The rows of a group lie close to one hidden flat surface of 7 dimensions, which passes through zero. Surfaces can cross.
Some rows, each with its group after it:
[  8  15  15  15  -5 -16   4   6   8  -3  -5   0   6   3 -17   0 -17] : k51
[  1  -3   0 -10   6  -2   9 -13  -5   4  -2  -1  -9 -11  13   5  11] : k683
[ -3 -10 -24  -3   5  22 -13  14   2  -9   7  -2   0  17  -3   7   1] : k562
[  8 -16  -6   3  -8  16  -1   9   8 -23  17  -9  18   2   9 -31   7] : k979
[ -6  10   4   2 -11  -4 -16  15 -18   2  13  21   7  -7  11   4  18] : k562
[-6  4 -5  0 -3 22 -4 16  6 -3  9  5  3 16 -1 12 -9] : k51
[ 16   1   3  -7  -3   4  11   2  -2   5  12   0 -11  -9   1   5   5] : k979
[ -8   4   8   2 -13  -5   1   4   0  -1   7   6  10  -4  10   1   3] : k434
[ 19   2  14  -5 -14   9  25   3  11   6  19  -6  -5 -10   2  -5  -5] : k979
[-25   9   6   7   9   4  -9  -9   6  -6 -14   7  10  14   2   1 -11] : k51
[  8  32  21  15  -9   5 -12  23  -5   2  15  25  -1   6 -16   7  -9] : k51
[ 19 -13  -2   2   8  -4  -1   8 -18  -9  -1  -5  10 -13   0 -11   9] : k670
[  4 -11  -9  -1  17  21  -2  -2  -1 -17  -2  -4   2   6   4 -10   1] : k804
[ 10   3   7  -2  10   5   4  -3  -7   7  -4   4 -11  -6  -5   0  -1] : k562
[-12 -17   9   1  -1  25 -10  13 -15  -9   7   8  36  -7  26 -27   5] : k979
[ 21 -20   8  -2   2 -14   5   9 -27  12  -5 -10  15 -32   5 -17   9] : k683
[ 40  -2   2  -4 -13  -9  19  16  -4  10  18 -10 -12 -18 -12   2   4] : k562
[ 24  -5 -11  -6  21  -7  14 -12  -5 -23  -2 -10 -14  -7   7  10  15] : k683
[ -4  16  -6   1  14  17 -24   4 -21 -25  14  32  -9   6  17  10  30] : k131
[ 12 -20 -12   4  -9  -3   0  10   4 -18   8 -16  17   0  -2 -25   3] : k839
[ 13 -13  -7   2 -16   5   0  19   1 -20  23  -5  19  -3   8 -18  12] : k839
[ 25 -17 -16   7  10  -3  -5  28  -6  -1 -10 -20   9   7 -29   7 -18] : k131
[  0  -1  -2  -3   8 -19  11 -21   4  -1 -15 -11  -8  -4   1   3   0] : k804
[ 13  -6  -1  -6 -10 -29  13 -10  -5  11  -1 -11  -8 -22   1  -3  13] : k434
[ 18   0  25   2  -3  -2  21  -3   6  15  -3 -11   1 -15 -12 -20 -19] : k131
[-17   0   7  -9  17  10  16 -18   5 -13 -13  -2   7   3  25  16  -7] : k683
[-26  18   9   2 -14 -13   2 -20  18   9  -4   7  -8   8   3   8  -4] : k670
[  8   0  -1   3   2  -1   4   5   3 -14   4  -3   5   3   0   1  -1] : k839
[  0  -6 -13   1  11  -1   4 -15  16 -15 -11 -13  -7  14  -6  -1  -7] : k434
[-13  16  24  12  -5   3 -15  16 -11   3  -2  22  22   0   3  -4  -9] : k562
[-24  -6   8  -5 -14   7   4  -8  11  18  -2  -2   9  -2  10  -9  -8] : k804
[-11   8   4   1  -9  -1   3   4   8  -5   4   4   7   7   9  12  -6] : k804
[  2  -6 -19   2   6  -4  -9  -2   1 -13   0  -5  -5   8  -3  -4  11] : k979
[-10   6  15   5  -2  -7   2  -4   4  11 -13   1   9   0  -5  -3 -17] : k434
[-14 -16 -13 -13 -14  -7  16 -16  19  10  -2 -22  -4   0   8   1  -1] : k131
[ -1   3 -12  -7 -13   4   2  -3   9  -3  20   4 -16   4   7   5  16] : k670
[-19  16   8   3  10  11  -8 -22   8   0  -9  15 -12  11   1  -7  -3] : k683
[-4  9 12  4 -1 -4 -1 14 -7 -4 -1  7 17 -1  6 12 -6] : k804
[ -3 -14   0 -13  -5  -6   9  -8 -12  13   2  -4  -1 -21  20  -2  18] : k434
[ -2  -5 -12  -8 -13  -5  17  -5  21  -1   6 -16  -7   8  -1  11  -4] : k804
[  6 -15   8 -11  23  22  12   1 -14   1 -12  -6  10 -11  16   5  -7] : k683
[-11   2  -4  -3 -21  12   3  11  15   0  19   0   5  11   6   6  -4] : k804
[-20  13   6   6  -7  -2 -12   1   2  -5   1  15   9   8   7   1   1] : k562
[ -4  -1  13  11   2   0  -7  13  -6  -8  -7   2  27   2   0  -7 -13] : k434
[-26   1  10  -9  19   4   2 -24 -10  -2 -20   8   6  -5  30   9   3] : k670
[  6  -3   5   2   2  -5   3  14 -12  -9   0  -2  17  -6   8   7  -1] : k683
[-23 -25   3  -6  14  17   1   9  -3  25 -34 -20  30   6  -3  10 -41] : k979
[-15 -18   1   2  11  10 -12  13 -14  -2 -17  -3  33   1   8  -4 -11] : k51
[  1  16  11   7   8   5 -12   3 -12   2   0  19  -4   0  -5   0   2] : k562
[  8   4  31   0 -17 -12  13   8 -14  15   8   6  18 -29  12 -10   3] : k979
[  4  13  -4   6   7  -1 -10  -6   0 -17   6  11 -13   8  -4  -1  12] : k670
[ -7   7   0  12  15   1 -20  -4  -3   7 -21   6  -4  11 -25  -7 -15] : k839
[-10  -4  20   2  -5  -3   2   6  -9   3  -7   2  30 -10  16  -7  -7] : k839
[-15  -2  -2   1   6  -2  -2  -5   2  -4 -13  -2   9   7   4   6  -6] : k131
[  0  -3 -12   0   2  -4  -4   0   1 -10   0  -2  -1   5   1   5   6] : k51
[ -9  -3  -6  -4 -11  14   7   3  18   3   7  -7   1  13   0   5 -11] : k804
[-11  -9 -17 -15  12  22  -3  -9  -4   6  -1   1 -15   5  12  11  10] : k562
[ 15   1  17  -4 -22  -5  14   3   1  25  16  -2  -5 -22  -3 -19   3] : k131
[ 19  -7 -13  -9  13  11  -3  11 -18  -6   9   3 -12  -5   4  11  17] : k670
[  2  -8 -11 -11   0 -18  17 -32  14   0  -4 -16 -21  -7   7  -4  15] : k683
[-14   0 -21  -7  13  26  -4 -17  18  -8   1   1 -23  24   0   8   2] : k51
[ -8   6  10   3   5 -10   5 -10   2  -4 -12   1   6   0   4   4  -6] : k839
[  5   1   0   2  10   1  -1  -4  -1   9  -9  -2 -10   2 -15  -1  -9] : k434
[-25  -1  -3  -8   0  26  -9   1  -1   0   6  12   6   9  21   6   4] : k131
[ 9  0  1 -2  7  1  4  4 -4  4 -4 -3 -3 -3 -5  9 -5] : k839
[  5 -26   1  11  -1   3   9   4  21 -10 -14 -33  32   7 -17 -38 -32] : k670
[ 11  20  -8   2   2 -15  -5 -15   3  -1   6  10 -35   3 -15   7  17] : k434
[-20   7  22  11  -6 -31   2 -20   3   1 -19  -1  20 -10   7 -17  -6] : k670
[  0 -13  -9 -16   6   9  12 -11  -1   2   1  -6  -9  -7  17   5  11] : k979
[ -5 -11  -3  -8 -14   4   2   5  -3  13  10  -2   3  -8  11  -3   7] : k131
[ 10  -2 -14   9  -8 -25 -24  -6 -13   4   7   7 -16 -11 -15 -26  30] : k839
[-61   9   8  -2  -7   1  -5 -19  16  -8 -15  10  27  18  33  15  -9] : k51

New rows, each followed by its group:
[ 4 -2  2 -5  2 12  3  3 -5  1  6  2 -2 -4  5  2  3] : k979
[  0  12   6   7  -6 -10  -5   3   1   5  -2   5  -2   3 -13   2  -6] : k670
[  9   7  -6  10  -7  -2  -8   8   4 -27  19   7   3   8   0 -11  13] : k839
[ 16 -24 -11  -1  10   0  -7   8 -13  26 -16 -17  -4 -10 -27 -12 -10] : k839
[  8 -11  -2 -12   6   8  14   1  -2  13  -3 -12  -4  -8   2   8  -5] : k979
[  4  -3  19  -3  -9  21  15   4   6  20   7  -2   5  -8  -2 -17 -16] : k131
[  6  -6  -1  -8 -10  -1  13   0   3   8   8  -7  -3  -8   4   2   4] : k51
[ -9  -8   1 -11 -22  -1  12   4   7  21  10  -7   4  -8  10   6  -1] : k670
[  1   0  23   8  -3 -22  18  -9  10   9 -19 -16  17 -11  -9 -13 -25] : k51
[-14   3  -7   6 -12  -6  -7   2  13 -13   4   0   8  14   2   2   1] : k562
[  5  -3  -7   2   0 -18   0  -1  -2   2  -8  -8  -4  -3  -9   5   0] : k979
[  1  29   6   7   3  -9 -14 -10  -3   7   4  23 -30   4 -15   8  10] : k434
[  4   6   0  -8  14  31 -18  12 -28  14   9  25 -15  -4   5  13  14] : k562
[  6 -11   1  -3   2   2   7   5  -4   0  -4 -10  10  -5   5   2  -5] : k683
[ -1  -5  -1   0 -13  -6   6   0  10   1   6  -9   5  -1   0 -10  -1] : k670
[  0   6  12  -8  -9 -11  19  -4   0 -10  10   3   5 -11  26  16  10] : k839
[-18  15   7   8 -19 -10  -2 -10  22   3   3   4  -2  11  -7  -7  -8] : k670
[-18 -22   9   2  -4  10  -1   8  -3   0  -9  -9  42  -4  17 -25 -13] : k979
[-29 -15 -12   1 -19 -13 -12   8  -2 -10   1  -3  33   1  24  -1  11] : k562
[ 13  -5   3   3  -3   4  13  15   7 -26  10  -9  19   2   9   1  -6] : k839
[  6   1  -4   7  10 -25 -18  13 -26  16 -21   2   1  -6 -20  19  -3] : k979
[-10   5   1 -12 -26 -11   9  -1   5  20  15   3  -9  -9  12  13  12] : k670
[  7  -4  -3   7   0 -10  -8   9  -8  -2  -2  -1   6  -4  -7  -3   2] : k979
[  5  -7  -6   3  14   7  -4  -8  -2 -21  -3  -1   4   2   6 -14   7] : k670
[-12  10  14   2 -13  -9  -4  -1   0  26  -4   7  -2  -4  -8   0  -7] : k804
[ -1   1  -3  -1   0   4   5  -4  12   4  -3  -6  -5   8  -7   2 -10] : k434
[ 13   2  -9   4   4  -8  -6   7  -6  -1   0   0 -10   1 -13   7   4] : k979
[-19 -13  11   0  -9 -21  17 -21  13   6 -18 -20  21  -9  11 -16 -13] : k670
[ 20 -12  -6   4  10  -9  -2   9 -12 -11  -4  -9   8  -8  -7  -8   3] : k434
[  6   1   4   5 -18   4  -3  23   2  13  11  -2   7   2 -16  -3 -12] : k670
[ -3   9  -6   0   9  10  -2 -10  12  -1  -4   2 -18  15 -11   5  -7] : k434
[-15  -5 -16  10  -3  -1  -6   0  23 -23  -5 -12  13  25  -7  -3 -12] : k562
[ -8 -21  -7 -11   0   8  -1   7 -14   9  -2  -6  15 -10  16   1   6] : k562
[ -6  11   3   7  -5  -9  -9  -4   0 -13   6  12   2   2   5  -8  11] : k839
[-2  3  5  1  0 -8  1 -3 -1  8 -7  0 -2 -4 -3  1 -2] : k804
[ -1  -7  -4  -3 -15   2   3   2   6  -1  13  -3   3  -3   8  -9   8] : k670
[  0   8  -2   0   6  12  -8   0  -3   4   4   9 -14   6  -5   4   2] : k434
[-29  -1   2  -7   1  -3   5 -26  10  -8  -8   1   6   0  27   0   7] : k434
[-12 -18  -4  -3 -24  28  10  14  31  13  12 -19  15  16  -6 -13 -29] : k670
[  3  -8 -10   1   5   1  -3   8   2   2 -10 -11   3   7 -15   4 -11] : k979
[  2 -28  -6 -13   1  23   7  13  -8  13   2 -13  14  -9  10  -4  -5] : k51
[ 14  -9  -7  -1  22   5   3  -1  -6 -17 -10  -8   4   0  -1   0  -2] : k804
[-7  0  2  1 -6  2  0  0  4 -5  3  1  8  2  7 -5  0] : k839
[  6  -3  -7  -3  10   7   3  -5   6   6  -7  -7 -14   5 -14   1  -8] : k434
[ 17   2 -11   5  11   7 -12  15  -9 -12   4   5  -5   7 -12   6   5] : k131
[ -5 -25  -4  -7  16  14   3  -9  -4   8 -18 -15  10  -6   4 -16  -8] : k51
[ -8   7   8   7  19   1 -11  -9  -8   0 -19   7   1   3  -6  -5  -8] : k434
[ 10  -2  -3   3  -8  -4   3   7   6   9   3  -7  -4   1 -15  -1  -7] : k131
[ -2  -8 -15  -6  -9   9   9   9  18  -1   6 -15   0  15  -2  14 -13] : k683
[-20 -20  -8 -14  -3  41   8   1  15   0   8 -10  12  11  21  -6  -8] : k670
[  9 -11  -9  -6   4  -4  11 -10   6   6  -6 -17 -10  -3  -7   0  -3] : k434
[ 10  -9  -7  -2  31  17   7 -10  -2 -29 -10  -7   1   6   8   2  -1] : k131
[ -3  11   7   1   4 -22   1 -14  -8   4 -11   8  -7  -9   4  12   8] : k670
[ -2 -14 -20  -2  -4   8  -1  -6  18  -4   3 -15  -7  12 -10 -17  -2] : k839
[-21  -7 -12  -4  26  43 -17  -1   1  -1 -12   5  -1  24   1   5 -13] : k562
[-16   2  -6 -10  12  30  -3 -12   7   9  -3   8 -18  13   4   9  -3] : k434
[-11   4 -12   0  17   7 -17 -15  -5 -11  -6  12 -13   9   2  -2  14] : k51
[ -5  -2   4   1  13  -8   1 -14  -6  -9 -14  -1   6  -6   9  -5   3] : k670
[  8  -7  -1  -2 -18 -13   2   7  -6   2  16  -2   4 -17   8  -9  18] : k670
[ -9   0   4   5  18  13 -12  -1  -7  -7 -14   6  10   8   0  -4  -8] : k434
[  1   0  -7  -4  11  17  -1 -14  11   5  -2  -2 -20   8 -11  -8  -3] : k683
[  3 -22   2  -3 -10 -11   9   3  -4  16  -5 -17  17 -17   3 -15  -5] : k683
[  1   2  -7   3  -2  11  -7   1   3 -15  13   6  -2   6   4 -10  12] : k670
[ 23   3 -16   1  18   1 -15  19 -20   7  -4   4 -20   5 -26  25   1] : k979
[-16   7   7  12  10   2  -5  -5  10 -15 -17   0  17  17  -3  -5 -19] : k434
[  5  10   2  13  25  22  -6  13   4 -35  -7   3  14  26  -8  10 -21] : k683
[  1   3  -1  -6  -1  -4   8 -10   3   1   4   0 -12  -4   4   6   7] : k979
[-10  21  11  12 -14  -7  -6  -8  14 -16  13  16   1   7   3 -17   7] : k979
[  0  14   4  -4  10   4   1  -4  -2   9  -5   8 -17   3  -4  21  -4] : k839
[-25 -11  -5 -12   6  12  -6  -9  -7   8  -7   4   5  -1  23   5   8] : k562
[  7   5  -7   2  -1   6  -1   1  10 -11  11   1 -12  11  -8  -2   2] : k979
[ 13   1  -4  11  -1   0 -11  22  -5 -10   6   2  10   5 -14  -5  -4] : k562
[ 11  -2  -2   2   8   5  -5   0  -4  -1   0   0  -7   0 -11 -10   0] : k683
[ 14  -5 -10  15  33   2 -18   3 -11 -31 -18  -3   8  11 -15  -9  -4] : k434
[  4  -3  -5   7  19  -3  -9  -4  -8 -17 -11   1   2   3  -3  -5   3] : k434
[-14 -10   0  -9 -38   0  18  20  13 -17  30  -7  35  -1  39  11   9] : k804
[  9   9  -9 -12   5  -6  -1 -19  -9  20   6  10 -43 -11  -6   9  25] : k434
[ 24  -2   1   5  19  10  -8  13 -19   2  -4   3  -5  -6 -17  -6  -3] : k562
[  7  -7 -14   3  -8  -6  -7  18   0   8   2  -7   0   6 -18   7  -5] : k131
[ 22 -18 -15  -8  17  10   4   8 -14  -8  -1 -11  -3  -6   1   3   7] : k670
[  2   4  10   5  -4  13  -9  30 -14  -3   9  12  21   0   2   5  -6] : k804
